There are 3 ways to turn a row about zero (a turn may also mirror it). The second row of each pair is the first, turned, with some noise. The first 21 pairs use one turn. New pairs use 2 turns, one after the other, and a turn may come again.
Known pairs, each followed by its turns in order:
[19 -2  0  1 -5 12]
[19  0  4  3 -6 -8]
Q_703

[  3   9   0 -32   2   2]
[ -2  27  -8  -5  -7 -15]
Q_88

[  6  14 -19   8   5   1]
[ -5  -2 -14  -8   2  19]
Q_999

[-14 -11  -2  10 -33  20]
[  1  32   4  23 -16  10]
Q_703

[-15  -2 -12  -8  -6   2]
[ -4   2  -9  14 -12   3]
Q_999

[ -7 -10   3  -1  -7  -4]
[ 2  9  3 10 -5 -8]
Q_999

[ -2  17 -14 -16 -10  -2]
[ 14   9  -9  -8 -11 -17]
Q_88

[-8 -5 -1  0  3 14]
[-10  -1 -10   7  -1  -1]
Q_88

[ -3  11  19   1 -25   3]
[ 18   3  -2  13  17 -16]
Q_88

[ 33  20  19  33   6 -22]
[ 33   6  10 -36  27  15]
Q_999

[ 3 18 29 -4  4  0]
[-18 -17  15   0 -12 -21]
Q_703

[ -5 -11 -27   1  -6   1]
[ 13  14 -16   0   5  16]
Q_703

[-4 -1  5 16 -6 24]
[ -2  19   0  24  -4 -14]
Q_703

[ 33 -10   1   1   9  33]
[ 34   7   2   3  -1 -37]
Q_703

[-18  -1   2   7 -29   0]
[-12  18   5  13 -14  20]
Q_703

[-33   3  16   7 -14 -33]
[ 38   4 -14   1  10  29]
Q_88

[-12   0   5   4  15  13]
[-12  -1  -8  14  -7   8]
Q_88

[19 14 -2 -7  0  7]
[-10  -5  10  -3  11  16]
Q_999

[10  1  2  4 -1 10]
[-8  3  7 -9  5  1]
Q_999

[-13   2  -2  -2  33   8]
[ -8 -26 -18 -10  -2 -14]
Q_999

[ 6 -3  1 -7  0 -5]
[ 0  8  3 -6  4  0]
Q_88

New pairs. What belongs after each?
[ 1 27  2  5 14 32]
[ -5 -11  -9   5  10  39]
Q_703 Q_703

[  7 -24   1  -1  29   1]
[-27  25  -5  -3  -9 -11]
Q_88 Q_703

[ 18  -7 -11   0 -11  -3]
[-1 19 -4 -6  7  9]
Q_88 Q_88

[-7 -2 -2 22 -7  0]
[-3  0 -7 20 12 -8]
Q_703 Q_703

[ 4 12 -1 11  1 -2]
[10  5 -3 -6 -8 -8]
Q_999 Q_703

[ 21  -2   6 -19 -33   0]
[ 5 -4 11 42  3  8]
Q_999 Q_88

[ 2  1 18  1  7  2]
[  8  -2   2 -19  -7   1]
Q_88 Q_999

[-1 28  3  4  1 -2]
[  0 -14 -16 -12   9   9]
Q_703 Q_88

[ 26   8   3  33   5 -32]
[ -6   4  40 -13  11 -28]
Q_88 Q_999

[ 18   1 -32   4  -3  -1]
[ -5  13 -30   2   1 -15]
Q_999 Q_703

[ -9  33   0  10  24 -18]
[ 17   0  16  28 -28  -3]
Q_88 Q_703

[  0 -33  -5  -4  33  -9]
[ 20  -7 -37  11  16   3]
Q_999 Q_999

[ 1  2  8  2 18  9]
[  8   6   5  -6 -20  -1]
Q_88 Q_999

[ -8  -2 -14 -30   2   8]
[  1  -4 -12  17  -5  26]
Q_88 Q_999

[ 17 -10  -4  33   5  -1]
[ -4  21  29  -4  10 -11]
Q_88 Q_703

[  0  -3  15 -33 -32   0]
[ -2 -39 -24 -17  10   0]
Q_88 Q_703

[-29   4   1  -3  -3   3]
[ -2 -11  -7   6 -25   8]
Q_703 Q_999

[  0  20  -4  -3   0 -17]
[-12  -8 -20  -9   9   2]
Q_703 Q_88

[ 5  2  2 33 15 -6]
[-15 -13  12   6  -6  28]
Q_703 Q_88

[  6 -24 -12 -15 -10  -3]
[ -8  15   5   9  -3 -28]
Q_703 Q_88

[ 2  5  2  3  6 -7]
[ 0  6  3 -7 12  0]
Q_703 Q_703

[ 13 -15  -3   0   9  -4]
[ -6 -10  -9 -10  13  -1]
Q_999 Q_703

[ -1  -7  -4 -33  -8  -6]
[-11   3   6  25  23  -2]
Q_999 Q_703

[ -9  -3 -16  15  -3  -7]
[  4   6 -19   7   7 -15]
Q_703 Q_703

[ 16  31   5 -13 -14  -9]
[ 14  21  19   8 -10  21]
Q_703 Q_703

[  0  12 -12   1   4  33]
[ 17   8 -14  10   9  26]
Q_703 Q_999

[-11  18   3  -2  -8  -3]
[  2  -7  18 -10   1 -10]
Q_88 Q_88

[-13  30   1  33   7  -4]
[-17  12  -4 -16  10 -37]
Q_999 Q_88

[  8  -4   0 -12  -8   2]
[-14  -2   3   6   7  -7]
Q_999 Q_703

[27  9 -6 14  3  3]
[-10 -14  22 -16   7   6]
Q_703 Q_88

[ 1  1  5  3 12 -6]
[-3  1  9 -5 -8  0]
Q_88 Q_999

[ -1  -3   3 -10 -11  11]
[  1   1   3  -8 -11  10]
Q_88 Q_88

[-20   8   2 -19   1  -4]
[ 8  8 18 15  8 12]
Q_999 Q_703

[  6   0  -8   6  18 -33]
[-13  -2 -22 -12  28   6]
Q_999 Q_999

